The rows come from 4 hidden closed curves, with some noise, and rows from the same curve form a group. Each curve winds through 4 dimensions. The rows are also pushed far along 3 directions, which tell nothing about the answers.
In the rows, zero is written as 128.
Known rows, each followed by its group:
[113 143 140 150 123 144 146 136 141 136 155 102 140] | kalu
[ 98  81 142 171 100 182 148 136 130 157 148 118 148] | zurak
[134 143 131 112 141 113  85 128 132 126 112 139 132] | kalu
[137 155  99 136 126 118 217 110 141 102 130 102  95] | rasor
[110 116 158 149 131 165 120 141 141 144 134 130 158] | rasor
[120 127 136 151 112 147 215 110 142 144 131  95 126] | Fik
[ 98 130 146 175 115 184 160 134 153 149 161 109 152] | zurak
[149  78 120 102 103 111 116 100  96 136  92 154 111] | kalu
[122 100 122 166 115 183 177 135 125 129 134 117 128] | kalu
[ 87 134 146 163 127 156  98 144 156 149 137 124 160] | kalu
[115 162 128 122 146 115  93 132 155 108 146 122 129] | Fik
[111 127 139 143 119 120 136 125 136 130 120 119 136] | zurak
[116 162 131 149 146 142 169 143 153 130 132  93 137] | rasor
[131 184 130 126 146  98 178 126 150  97 144 111 118] | Fik
[ 88 151 150 164 127 158 126 139 167 152 153 100 159] | Fik
[139 105 111 105 125 119 128 107 123 130 124 159 105] | zurak
[ 91 131 152 170 122 178 137 144 157 156 156  97 160] | kalu
[150  88  99 127  97 131 172 104  96 141 106 111 100] | rasor
[113 136 167 135 140 153  72 149 142 138 144 143 167] | rasor
[155 158 121 108 151 116 145 128 128  99 127 128 113] | rasor
[ 91 152 132 150 150 153  96 145 176 116 147 124 144] | Fik
[131 148 143 123 141 120  47 160 109 146 134 149 159] | Fik
[152  92 100  97 117 105  95 124  87 123 128 157 102] | kalu
[133 159 143 133 144 147 110 140 140 109 146 132 142] | rasor
[133 127 144 139 125 144 113 148 109 157 126 136 153] | Fik
[134 112 140 137 102 128 144 121 105 137 133 121 133] | Fik
[102 168 132 154 164 164 105 158 169 119 140 129 153] | zurak
[135 104 121 112 130 132  91 137 113 131 143 148 126] | zurak
[125 155 112 109 141  80 162 117 143 106 139 131 102] | kalu
[121 112 127 131 118 108 191 113 131 115 118 120 111] | zurak
[121 159 117 107 165  98 131 130 159 107 126 144 115] | rasor
[151  75 140 131  85 134 128 114  78 140 103 116 129] | zurak
[170 117 115 100 126 112 185 101 107  96 113 141  94] | rasor
[141  95 124 123 113 114 176 114 107 114 103 122 109] | zurak
[139  34 123 116  79 135 130  99  81 171  96 139 117] | rasor
[151 127 131 123 119 110 166 125 100 128 121 134 121] | Fik
[136 107 135 124 112 131 129 111 117 139 106 128 128] | kalu
[131 140 110  93 148  97 109 118 143 119 139 160 107] | zurak
[123 166 135 139 145 137 117 141 148 106 147 113 137] | Fik
[127 148 120 124 146 121  65 147 129 116 121 151 135] | kalu

New rows, each followed by its group:
[152 164 117  98 149  98 147 118 133 113 123 125 111] | Fik
[146  95 149 100 116 116 121 112 107 131 120 153 126] | rasor
[153  90 124 125  99 140 148 109  97 117 122 122 112] | Fik
[119 176 132 126 165 125 106 158 153 109 164 123 139] | zurak
[155 168 108 109 151  99 141 134 123  91 138 126 107] | kalu
[153  89 114 109 105  99 182 101  97 107 110 146  92] | Fik
[ 96 136 131 192 113 195 125 150 144 152 149  89 159] | rasor
[116 119 121 163 121 162 158 143 129 124 150 119 130] | kalu
[135 140 110 100 149 109 103 119 140 117 116 159 113] | zurak
[146 153  90  91 152  84  86 128 122 121 116 134 104] | rasor
[116 120 135 130 132 135  30 153 119 133 134 159 150] | Fik
[155 142 101  68 148  64 156 104 127 104 129 138  84] | kalu
[146  88 113 103 117 106 182  97 115 120 105 144  95] | rasor
[148 154 105  98 155 110  77 136 126 109 122 146 116] | rasor
[129 137 133 138 129 163  92 136 130 140 134 132 145] | zurak
[143 105 128  97 120 100  93 122  96 162 111 154 129] | Fik
[117 103 119 120 128 133  87 136 125 145 142 143 129] | kalu
[111 115 155 166 103 159 115 145 116 155 142 120 162] | Fik
[105 149 136 178 138 197 101 162 151 139 144 108 164] | rasor
[165  73 138 110  94 140 126 103  83 126 116 152 117] | rasor
[173 115  95 100 114  88 188 105  87  92 115 136  78] | kalu
[161  92 134 101  99 101 169  97  90 135 112 120 108] | rasor
[140 178 126  89 153  67 103 119 139 107 122 135 116] | kalu
[ 98 111 151 166 101 160 148 129 139 168 139 110 154] | Fik
[145  68 142 126 101 155 132 113  98 140 115 147 130] | rasor
[134 137 114 115 134 108 155 109 145  89 132 124  99] | Fik
[143 110 129  94 122 110  28 134  94 144 138 152 133] | zurak
[128 188 132 144 144 118 147 138 146 100 131 112 133] | kalu
[ 98 161 144 146 140 125 141 136 164 135 146 110 146] | rasor
[107 179 136 119 159 106  70 146 160 124 156 135 143] | zurak
[110 129 148 178 111 194 113 143 137 138 155 113 162] | rasor
[117 116 160 140 111 141 141 125 128 149 137 116 149] | rasor
[114 103 153 175 104 175 143 148 117 140 132  94 157] | zurak
[111 197 118 106 168  70 122 135 170 100 148 134 118] | kalu
[171 121  92  71 142  79 170 101 111  92 125 155  71] | zurak
[111 131 129 148 134 143 202 123 157 119 128 118 123] | rasor
[141 130 113 100 140  87 124 122 121  95 121 156 103] | Fik
[109 154 139 173 119 166 153 141 145 138 150  89 151] | rasor
[120  94 127 149 109 166 173 110 136 136 124 113 123] | Fik
[124 138 126 107 137 116  72 130 133 136 146 150 130] | zurak
[129 140 137 136 128 138 155 120 139 109 142 132 125] | rasor
[148 131 125 110 117  85 186 110 108 112 123 135 102] | Fik
[123  59 128 135  86 156 133 109 105 161 133 143 123] | zurak
[116 144 119 142 146 150  69 163 133 122 150 139 145] | kalu
[146 129 126  80 146  78 130 115 126 120 110 148 110] | rasor
[118 129 156 121 129 123 102 129 134 136 139 139 146] | rasor
[119 185 124 113 164 104 126 129 167 117 139 119 125] | Fik
[109 121 170 172 117 190 158 139 145 135 149 118 162] | rasor
[124 160 134 166 128 167 211 123 156 114 133  98 132] | zurak
[110 124 147 183 109 185  79 158 118 146 134 119 169] | kalu
[151 131 109  87 127  74 161  93 126  93 124 131  82] | Fik
[116 173 133 152 144 149 185 137 163 113 164 104 132] | zurak
[128 136 134 136 129 137 147 121 136 126 114 120 132] | kalu
[141 189 131 102 169  93 132 137 147 106 134 117 127] | rasor
[104 141 137 144 148 160  67 165 146 135 164 133 157] | zurak
[143 103 117 137 111 160 123 128 106 137 118 122 126] | rasor
[114 116 169 135 129 155  68 144 130 153 137 141 169] | rasor
[140 144 104  95 160 107 122 133 135 108 137 141 106] | kalu
[100 107 142 170 121 191 114 144 142 146 136 127 157] | rasor
[140  79 112 102 108 105 130 102 107 121 109 157  99] | Fik
[134 117 144 131 109 134  92 123 110 143 114 126 143] | kalu
[123 124 134 119 125 121 128 118 136 141 128 124 128] | kalu
[117 128 118 118 130 113  62 137 124 156 125 126 136] | rasor
[147  53 105 111  96 131 150 109  90 138 122 144  99] | kalu
